The rows are grouped in 4 different ways at once. Each group adds its own fixed numbers to the row, and there is some noise. The rows also spread widely along 11 directions, which tell nothing about the answers.
In the rows, 128 means zero.
Some rows, each with its group in each grouping after it:
[ 51 104  92 100 155 143  98  97 166 149 126 129 123 173 159 118 121  90
 152 150  77 181 107 144 142  53 105  94] => q924 q506 rirul goze
[133 139  82  89 112 124 139 145  68 108 132 136 135 121  99 116 116 148
 120 154 131 109 147 113 110 150 165 111] => q155 q907 kez Zike
[ 90 136  80 139 106 159 120 118 137 106 143 122 124 127 119 159 136 125
 148 142  67  87 157 118 151 109 130 106] => q545 q224 Gozuf Zuv
[ 85 167 150  99 116 120 112 150 102 139 137  63 215 132 125  70 145 100
 108 146 178 179 162 119  81  94 133 127] => q155 q224 lod Zuv
[104 111  61  50 164 145 141 155 131 107 115  93  99 213 109 114 100 160
  75 170 132 116 137 141 167  85 153 110] => q271 q943 Gozuf dizuf
[ 82  90  77  82 159 157 130 157  97 120 107 141  82 159 107  93 115 186
 105 144 135 141 139 133 130  98 131  96] => q87 q578 kez dizuf
[ 86  98  48  87 160 112 170 153  85 113 113 131 154 155  90 107 135 124
 124 172 138 132 146 142 106 122 125 106] => q271 q578 Lene Zike
[143 137 100  46 139 114 136 136 113 142 159  65 111 147 102 141 143 149
  85 156 177 100 167 127 150 159 199 168] => q112 q506 Lene goze
[103 160 177 148 103 106  79 106 108 135 149 107 109  69 164 114 188 135
 141 116 145 151 168 102 126 143 182 153] => q924 q943 lod dizuf
[ 90  86  70  87 167 104 169 145 136 129 139 108  96 130 126 144 135 124
 137 156 135 108 153 112 166 118 128 140] => q545 q907 lezom dizuf
[116 130 105 119 126 158 152 117 112 174 147 128 155 141 119 133  99 153
 130 142  91 121 147 112 114 110 157  95] => q112 q578 lezom Zike
[ 97  87 102  69 152 139 177 163  65 174 124 149 108 126 130  98 120 175
 113 144 143 144 131 142  96  98 152 102] => q87 q578 rirul Zuv
[ 85 160 125 172 107 118  83 101 132 110 133 136 163 111 141  92 142  89
 168 142  91 181 127 111 110 127 117  93] => q271 q224 lod Zike
[121 129  97 111 140 116 116 109 107 111 125 141  73 129 108 114 159 160
 133 153 122 129 134 122 148 184 183 115] => q924 q224 lod dizuf
[113 117 112  95 118 154 132 123 144 180 173 120 109 120 135 114  78 139
 159 127  95 120 143  77 128  85 131 117] => q271 q578 kez dizuf
[115 142  56 119 133  75 157 132 119  83 114 122 126 131 155 147 144  98
 114 159 113 116 159 130 160 135 143 127] => q112 q578 lod dizuf
[133 184 147 144  85 132 121  88 108 156 142 114 179 116 133 119 132 127
 134 131  95 152 149 128  89 147 188 101] => q112 q506 rirul dizuf
[ 64 124 106 145 150 123 106  81 169 132 137 128 133 132 116 115 154  88
 187 156  88 172 137 117 131 126 125  97] => q924 q578 rirul dizuf
[116 171 159 132  94  95  82 129 122 131 144 138 126 102 190  58  93  99
 145 133 129 191 100  99 119 129 128 106] => q87 q506 lezom Zuv
[128 112  93  71 103 189 140 166 107 152 174 106 173 148  73 110  53 166
 113 158 123  81 151  64 111  83 129 108] => q87 q506 Gozuf Zike
[ 86 153 124 145 102 114  81 115 126 113 133 155  88  84 207 116 134 104
 159 120  87 153 129 115 152  90 107 109] => q155 q224 rirul Zuv
[ 90 133  96  72 140 157  98  99 142 127 133  88 124 169 111 128 132 120
 124 160 110 142 140 147 139  89 150 108] => q155 q907 rirul dizuf
[103 104  72 109 138 115 138 161 109  97 145 130  70  91 149 172 150 155
 120 141 130  67 180 101 190 111 127 154] => q112 q224 Gozuf Zike
[129 140  77 126  75 148 114 135 130  97 169 141 146  98 116 141  72 113
 159 151  80  77 143  57 138 113 115 106] => q87 q907 kez Zike
[108 144 102  85 130 131 126 106 128 155 129 110 119 162 149 123 118 117
 126 150  95 145 133 152 129  95 165 107] => q155 q578 Gozuf dizuf
[ 80  82  89  92 173 127 148 187  77 108  91 125  68 143 143 119 148 210
  60 128 174 126 169 148 166 102 141 133] => q87 q506 lezom dizuf
[ 93 109  93  65 149 148 158 128  83 174 114 115 147 169 114 134 159 155
 104 156 128 135 146 182  97 112 187 121] => q924 q224 kez Zike
[130 131  57  86 128 140 141 153 116  82 136 115  95 149  98 129  93 166
  96 153 114  69 162 100 169 119 141 115] => q271 q578 Gozuf dizuf
[ 75  54  79 120 190  65 149 146 128 126 150 155  39  75 144 131 168 131
 180 150 159 141 148  81 179 152 106 150] => q112 q907 Lene Zike
[103 166 153  77 120 141  43 107  96 127 131 101 115 136 134  67 140 136
 115 140 153 190 120 137 105 116 164 111] => q155 q907 lod Zike
[101 153 147 130 102 129 111  99 121 167 156 106 176 107 112  92 130 104
 175 134 117 177 145 104  73 128 155 104] => q155 q907 kez dizuf
[ 90 141  93  42 127 100 145 103  67 156 117 104 177 134 154 136 188  66
 132 172 124 161 119 230  62  85 179 122] => q112 q224 rirul goze
[ 94 120 141 121 160 121 145 133  99 156 116 122  97 122 137 113 171 184
 103 123 155 161 160 141 136 149 187 123] => q924 q907 rirul Zuv
[110 148 145 124 117  95  84 118 116 131 117 143  56 111 210 101 142 135
 132 121 124 182 112 143 146 123 174 127] => q87 q943 kez dizuf
[151 192 118 120  74 158 133 120  69 127 132  98 156 117 109 163 147 174
  81 125  99  67 186 155 110 147 219 128] => q545 q578 Gozuf Zike
[121 158  75 150 126  71 167 179  96  76  93 157 125 135 178  96  85 142
  79 132 122 148 141 114 163 118 116  94] => q112 q578 Gozuf goze
[ 93  79  41  70 193  83 177 151 146 115 139 118 126 154  88 121 129  90
 149 202 154 124 138  98 161 146 119 134] => q924 q578 rirul Zike

New rows, each followed by its group in each grouping:
[ 98 130 114  94 132 114 100 144 120 110 150  99 135 121 107  88 134 125
 126 152 173 139 153  85 135 131 127 139] => q924 q907 Lene Zike
[ 97 146 107  89  92 123 106 162  63 104 140 108 160  93 145 109 129 128
 107 125 149 122 167 118 101  76 120 135] => q112 q506 kez goze
[ 73 128 121 123 132 121 132 161 110 113 141  93 173 108 123 110 146 131
 114 136 163 129 181  95 126  99 117 131] => q924 q907 lezom Zuv
[ 74 104 124  88 163 105 100 140 139 123 154  95  86  99 135 103 155 119
 143 138 169 160 149 106 154 105 121 149] => q271 q907 rirul goze
[ 98 132  86 107 131 148 128 122 133 125 108 124 128 184 137 102  87 144
 109 136  90 156 125 137 135  88 137  80] => q271 q907 kez dizuf
[ 66 139 104 110 122 119  95 160 102  86 117 104 127 121 173 117 145 120
  98 128 137 135 168 135 150  62 105 130] => q155 q506 Gozuf Zuv
[117 119  99  67 148 121 154 150 114 172 136 127 114 155 152  86  74 131
 119 150 132 150 110 113 131  99 131 113] => q545 q578 lezom Zike
[104 156 101  40 104 115  88 137  81 100 141  93 151 106 150 117 152  86
 118 168 159 119 140 153 111  78 133 147] => q112 q224 rirul Zike
[ 42 109  49 125 153 119 148 164 137  82  91 104 155 170 154 152 153 108
  91 141 117 133 179 150 169  52  92 126] => q924 q224 kez goze
[131 149 100 124 128  83 148 134 125 125 136 134 135 128 145 105 101 111
 127 151 123 156 128 101 144 150 144 111] => q112 q506 rirul goze
[ 28 141 113 216 102 142  97 128 112  91  86 162 133  86 220 147 155 134
 129  80  58 154 187 136 143  15  68  90] => q155 q578 rirul dizuf
[118 132 133  99 154 111 156 165 109 160 125  99 114 160 140  94 110 175
  76 133 165 161 149 117 145 116 177 125] => q155 q943 Gozuf goze
[ 57  75  87 121 169 134 176 168 131 156 126 141 110 130 166 130 116 156
 118 125 117 129 166  98 162  54  92 113] => q924 q578 rirul Zuv
[ 88 144 108  47 129 160  95 122 142 135 139  75 137 173 142 121 130 115
 100 156 129 127 137 151 142  63 144 130] => q924 q224 rirul Zuv
[115 117 128  65 111 150 103 150 146 147 202  70 104  75 121 148 125 130
 140 141 159  73 175  64 157  89 134 178] => q87 q224 rirul goze
[ 82 111 113 120 133 151 143 106 138 181 140 100 111 124 145 175 173 137
 146 120  94 118 172 150 135 103 168 143] => q545 q224 kez dizuf
[118 107  87 154 142 130 189 157 153 157 132 135 127 169 141 114  58 172
 105 121  98 132 155  68 169 110 114  98] => q271 q506 Lene dizuf
[128 139 120 112 119  87 177 136 139 186 151 126 154 134 177 102  96 101
 140 142 120 156 121  97 127 127 143 124] => q924 q224 Lene Zuv
[ 85 153  63 116 106 181 115 129 109  84 121  98 200 170  81 143 120 129
 100 158  80  90 173 146 115  72 129  86] => q271 q578 Gozuf Zike
[138 143 106  68 102 151 132 142 139 140 164  78 145 145 117 132  95 132
 112 159 128  88 155 103 140  97 159 137] => q87 q224 Gozuf dizuf
[116 165  77 119 104 116 119 121 145 100 116 112 172 178 158 135  98  81
 108 162  90 142 127 143 145 113 149 110] => q87 q506 kez Zike
[119 204 150 156  78 111 100 122  99 108 120 117 208 129 130  61 113 115
 110 124 130 189 135 113  82 136 149  88] => q924 q907 Lene goze
[136 172 158  76 124 104 108 141 126 144 166  71 138 109 122  65 112 125
 113 145 198 162 152  81 122 135 158 149] => q112 q578 rirul dizuf
[128 170 118 100 126 135 150 121 103 163 104 104 151 185 142 113 120 151
  77 139 113 156 136 180 113 125 203 105] => q545 q578 Gozuf Zike
[ 46 106 144  95 164 113  64  82 185 172 156  83 122 139 164 116 169  49
 190 167 134 209 110 147 131  96 133 144] => q87 q506 lezom Zike
[107 117 113 192 134 103 153 145  87 103 137 144 105  63  81 134 177 185
 150 125 134 107 203  77 141 204 163 126] => q155 q506 Gozuf dizuf
[113 139 135  41 124 171  72 124 127 143 162  75 113 142 119 109 118 153
 100 145 156 118 145 109 140  85 161 143] => q924 q907 rirul Zike
[ 79 138 138 138 122 159 117  97 177 186 144  94 152 160 173 145 115 121
 127 109  78 165 152 124 142  61 152 115] => q924 q907 kez goze
[ 92 112 116 101 155  96 143 112 123 172 142 128 101 115 150 112 152 114
 166 150 124 171 131 136 117 123 158 119] => q112 q578 Gozuf dizuf
[ 85 140 145 146  95 172 123 104 109 184 136 135 168 125 165 113 107 151
 142 106  65 167 140 130  82  48 139  71] => q112 q907 Gozuf dizuf
[109 130 101 139 113 132 146 112 148 152 154 108 129 114 152 174 137 121
 142 131  82  97 176  98 155 107 148 133] => q155 q224 lod dizuf
[ 53 110 121 193 156 125 148 109 139 155 122 126 143 114 137 165 195 141
 151 121  95 149 191 138 137 123 156 122] => q924 q578 Gozuf Zike
[132 193 131 126  74 108 106 101  73 137 114 149 143 108 201 123 141 114
 124 125  88 157 120 173  99 127 185 108] => q112 q224 kez Zike
[ 85 124 131 125 107 179 108  78 110 187 147 140 142 134 126 135 143 134
 172 139  57 153 121 161  76 107 180  78] => q87 q506 Gozuf Zuv
[106 161  87 114 112 163 138 121 113 133  96 118 151 196 159 125  98 156
  73 122  73 137 145 171 125  65 150  84] => q271 q578 Lene dizuf
[120 119  81  95 129  72 150 169 105 104 162 117 125  76 115 124 135  99
 157 166 169 100 165  69 146 159 124 163] => q155 q224 kez Zike
[101  92  65  56 146 105 159 176  81 110 139 128 109 118 104  94 119 146
 118 158 169 101 156  91 128 113 110 136] => q924 q578 Lene dizuf
[115 148 114  95 135 114 127 125 123 123 144  93 146 141 106  98 125 117
 127 159 141 145 134 122 122 149 165 113] => q271 q907 lezom Zuv
[129 172 169  91 120 124  89 116 138 157 151  96 116 128 142  61 107 141
 119 132 157 176 130  96 125 130 167 126] => q924 q578 rirul dizuf
[122 145  80 101  92 102 158 181  83  94 152 117 178 101 121 110  98 106
 124 157 140  90 164  69 117 111 119 125] => q155 q943 kez Zuv
[ 56 121 133 135 164 120 123 129 164 142 131  64 139 127 151 144 190 120
 118 130 158 161 195 133 159  87 133 157] => q112 q224 rirul dizuf
[105 154  89  83  95 116 111 130 108 101 140  84 161 115 174 168 145  82
 106 148 115  93 170 134 142  65 138 153] => q155 q907 lod Zike
[ 95 129 116  76 134  91 118 155 109 115 133  95 123 122 155  76 130 115
 114 138 178 161 142 119 127  93 117 141] => q271 q907 Lene dizuf
[ 91 160 142 181 110 141 145 160 116 120 125  93 229 133 104 101 123 158
  91 120 141 147 196  85 111 108 135 107] => q924 q907 Gozuf Zike
[103 143 141  97 130  67  63 109 118 113 154 110  58  77 170 103 182  97
 155 134 160 169 133 134 145 160 157 167] => q271 q506 Lene goze
[ 73 122  61  95 163  94 131 164 146  70 120  97 111 141 157 131 138  98
 100 160 152 126 167 118 191  85  93 140] => q112 q578 rirul Zuv
[ 70  68  68 115 154 114 196 193  73 123 128 123 162 107  96 139 152 149
 115 151 153 106 187 118 112  99 119 130] => q87 q506 Gozuf goze
[ 87  56  63  69 178 124 190 146 122 181 135 146  99 164 118 112 116 137
 151 171 126 145 110 132 127 118 132 103] => q87 q224 Lene Zuv
[ 89 139 127 117 100 113 136 144 109 146 125 112 183 115 191 100 115  99
 118 126 122 170 139 124  96  53 119 114] => q87 q907 lod dizuf
[117 136  99  84 130 158 107  99 142 138 167  72 108 132  90 182 164 140
 128 152 115  73 186 134 152 145 201 160] => q271 q578 kez Zike
[ 79  63  74  88 171 146 178 173  71 149 100 169  84 165 128  98 112 198
 103 150 123 145 117 147 123  89 144  77] => q87 q943 Gozuf Zuv
[131 129  80  80 131  80 180 152 112 139 124 139 144 145 174  87  66 104
 119 156 123 159 106 109 131  95 120  98] => q112 q907 rirul dizuf
[ 85 102  86  89 150 133 132 171 130 112 150  82 121 127 110 133 142 148
 106 147 169  95 188  94 165  96 108 160] => q271 q224 Lene Zike
[106 129  93  82 128 108 154 109  62 145 103 141 140 134 144 128 168 125
 122 153 109 144 131 190  89 130 189 109] => q924 q506 rirul dizuf
[152 137 117  99 116 104 173 169 110 158 144 121 109 125 166  98  77 168
  92 119 147 117 148  84 149 116 141 138] => q271 q224 Lene dizuf
[ 86 129  94 116 121 148 133 146 114 107 124 107 143 138 114 117 121 147
 113 133 115 119 161 118 130  87 124 106] => q545 q907 Gozuf dizuf
[103 117  90 106 136 112 133 125 135 134 132 143  98 135 150 108 108 115
 150 155 102 150 115 124 138 109 136 102] => q87 q578 Gozuf dizuf
[101 157 134 149 141 171  86 108 142 112 136  84 153 158  59 110 142 175
 109 143 141 150 171 106 137 164 174  98] => q112 q907 lezom Zike
[163 173 118  72  75 115 102 132  92 129 152 126 117 119 157  97  79 124
 116 142 120 129 109 116 117 137 177 123] => q87 q506 kez goze
[115 159 122 135 105 114 156 158  74 135 117 141 198 131 129  73 106 142
 109 140 132 161 136 114  86 120 140  89] => q924 q224 Gozuf Zike
[115 152 143 131 124 104 125 106 163 168 152 107 106 116 191 134 122 117
 136 122 111 140 151 104 165 117 160 143] => q924 q578 lezom dizuf
[125 141 104  75 136  95 141 176  99 104 143  89 121 119 120 102 130 145
  88 151 188 118 161 107 148 129 148 150] => q112 q224 Gozuf goze
[123 135  66  89 138 103 147 133 124 103 117 141 127 161 138 116  97 113
 115 171 111 132 114 120 156 128 141 103] => q924 q907 rirul Zike
[112 142  87  37 114 141 136 161  95 129 131  71 178 170 127 125 122 129
  64 160 161  96 163 143 123  70 145 150] => q924 q224 Lene Zike
[ 94 137 109 132 127 148 141 116 103 145 112 121 130 143 140 142 155 165
 113 129  94 137 160 163 121 103 170 100] => q112 q224 Gozuf dizuf
[ 88 149 114 147 135  86 120 136 117 100 101 117 103 116 183 128 172 131
 109 122 140 162 167 147 158 129 148 139] => q112 q224 kez dizuf
[ 96  95  81  83 160 139 167 127 126 172 140 103 110 147 134 189 152 140
 124 155 111  89 169 147 159 102 167 145] => q155 q224 lezom Zike
[106 124  98 149 133 115 170 128 155 172 139 139 132 138 159 130  90 115
 151 130  86 148 139  92 144 118 129 111] => q545 q578 kez Zike
[115 137 110 167 100 111 143 124  90 117 151 146 153  65  87 116 155 132
 175 141 122 120 168  90  88 181 151 113] => q87 q578 Lene dizuf
[ 97  88  48  87 141 168 156 130 118 143 131 159 125 187 100 107  61 152
 144 164  70 129 109 100 120  79 117  56] => q112 q943 kez dizuf
[ 69 123 104 108 149 149 128 136 101 132 103 108 127 155 145 117 145 163
  91 124 121 146 163 169 125  70 139 107] => q271 q578 lezom dizuf
[127 134  84  71 121  81 189 167 100 145 129 106 171 140 171 101  98  95
 103 155 139 134 133 123 118  86 130 130] => q271 q224 lod dizuf
[140 153 108 153  89 115 134 146 108 104 155 126 146  93 104 125 111 146
 124 134 126 100 169  71 133 170 148 126] => q87 q506 Lene goze
[106 122 123 132 137 134 134 120 137 161 152 118 128 129 108  99 120 143
 154 142 121 154 147  78 127 138 141 106] => q155 q224 lod dizuf
[ 50 102 132 147 128 145 103 151 150 151 165 113 139  85 160 120 128 125
 163 115 132 147 178  59 143  49  70 140] => q112 q224 kez Zike
[ 81 128  80 156 122 157 163 111 135 151 127 146 181 162 105 117  96 115
 163 148  46 145 130 119  97 101 120  52] => q545 q578 Gozuf Zuv
[112 100  71  58 152 159 138 119 114 157 136 135  99 175  92 128 116 159
 130 170 108 113 121 134 134 133 171 107] => q924 q224 kez Zike
[115 156 164 130 124 145 110  74 152 203 167  96 144 129 119 124 141 125
 164 137  96 160 143 129 104 146 203 117] => q271 q578 Gozuf Zike
[128 129 112 173 133 111 165 112 143 168 136 156 118 142 142 110  95 156
 144 126  91 164 136  83 143 165 151  90] => q112 q506 Lene dizuf
[101 133 130  53 136 151 111 142 117 160 137  74 103 148 137 101 127 157
  91 125 162 139 160 134 127  83 160 149] => q545 q578 kez dizuf
[121 132 131  73 111 149 111 130 133 167 175  88 133 129 138 121 100 125
 129 148 131 116 135 101 130 103 155 135] => q87 q506 lezom Zuv
[115 121 116  93 149 130 159 102 170 212 180  98 151 154  95 112  98  97
 181 166 112 159 130  86 111 149 168 112] => q155 q578 kez Zuv
[105 104  34 100 141 117 175 156  92  83 126 114 101 115  91 187 161 155
 110 152 123  44 208 120 165 140 155 147] => q155 q578 kez dizuf
[110 149 121 129 127 124 130 150 125 143 130 134 122 147 154  69  75 151
 110 122 129 169 135  85 137 109 115  93] => q155 q578 Lene Zuv
[ 99 142 106 132 134 129 150 168 116 119  99  95 179 175 151 122 111 150
  56 138 144 144 167 137 148  97 143 121] => q87 q506 lezom Zike
[105 127 103  97 133 170 127 130 169 144 160  83 119 164 136 146  87 149
 106 134 100  98 155  96 177  77 136 118] => q271 q907 lezom Zuv
[116 163  96 107 132 109 103 141 126  78 118 122 109 153 134  80  99 136
  98 150 140 138 132 103 163 134 129 109] => q924 q578 lezom dizuf
[ 72 127 102 207 140 103 120 131 129  87 113 159 108 103 110  98 159 138
 159 123 115 173 149  97 146 170 104  95] => q545 q224 Lene goze
[ 95 122 134  97 120 122  89  85 129 160 160 140  94 103 144  94 133 108
 194 145  98 165 105 114 107 117 148 103] => q924 q907 Gozuf dizuf
[101 148 117  96 121  95 134 151  83 114 132  92 140  91 147 127 169 128
 105 135 168 109 185 131 126 117 156 161] => q924 q578 lezom dizuf
[123 167 125 159 113 107 142 111 190 147 148  81 152 140 160 152 108 102
 130 125 102 139 174  86 171 133 165 136] => q155 q907 kez dizuf
[101 108  79 101 157 191 169 146 101 157 101 123 122 204 102 138 100 217
  59 133 102 120 152 162 136  92 174  80] => q87 q578 lezom goze
[ 91 106  93 112 111 108 141 130 104 132 166 129 143  70 119 128 137  97
 187 146 120 112 160  79 104 109 106 127] => q155 q907 Lene dizuf
[131 135  97 107 101 101 162 138  62 131 145 157 124  81 145 127 116 131
 147 143 106 101 135 110 110 141 154 106] => q155 q907 lezom Zuv
[ 72 153 125 127 124 119  96 117 137 116 117  79 139 139 157 130 173 107
 115 128 125 157 168 158 140  99 147 139] => q545 q506 Gozuf dizuf
[142 157  68  61 150  42 146 154  95  67 127  84 147 146  93 109 161  81
 106 206 203 129 145 134 141 209 194 160] => q112 q943 kez Zike
[101 145  95 128 111 115 102 103 134  97 167 102 153 112  79 131 155  90
 169 168 119 117 155  94 121 154 147 122] => q112 q943 Lene goze
[ 91 141 106 162  95 129 144 138  78 112 114 124 200 106 110 126 158 132
 126 132 116 137 179 134  80 130 153 107] => q87 q506 kez dizuf
[ 97 109  68  92 148 111 136  94 109 135 135 136 124 139 121 159 161  99
 160 178  95 124 127 161 126 148 169 114] => q112 q506 lezom Zike
[110 105 113  48 155 100 140 160 144 154 170  78 119 125 112  86 117 116
 140 162 196 137 149  70 144 125 131 164] => q924 q224 kez dizuf
[ 87 196 149 176  68 166  64  84 124 124 125 104 177 128 160 143 150 118
 125 109  61 146 163 154 112  91 158 105] => q545 q506 Gozuf Zike
[ 92 145 101  81 137 111  74 121 132  93 130  98 110 148 127  98 143  95
 129 165 144 152 127 138 146 127 137 132] => q545 q506 Gozuf Zike
[154 169 148  85 101 143  93 142 134 142 171  87 124 138 107  57  58 163
 107 129 158 141 140  54 132 141 156 127] => q271 q506 kez dizuf
[ 67  79  93  84 152 132 125 101 125 186 147 153  52 120 181 145 143 120
 176 132  81 140 126 145 136  75 126 116] => q155 q578 Lene Zuv
[ 92 130  87 119 135 110 140 147 171 107 131  83 144 153 143 139 127  99
 118 160 130 126 162 117 171  99 125 137] => q87 q224 Gozuf dizuf
[ 78  94 107  91 154  96 180 144 111 188 117 128 116 128 214 146 154 107
 127 141 122 155 127 181 131  77 150 134] => q87 q224 lezom Zuv
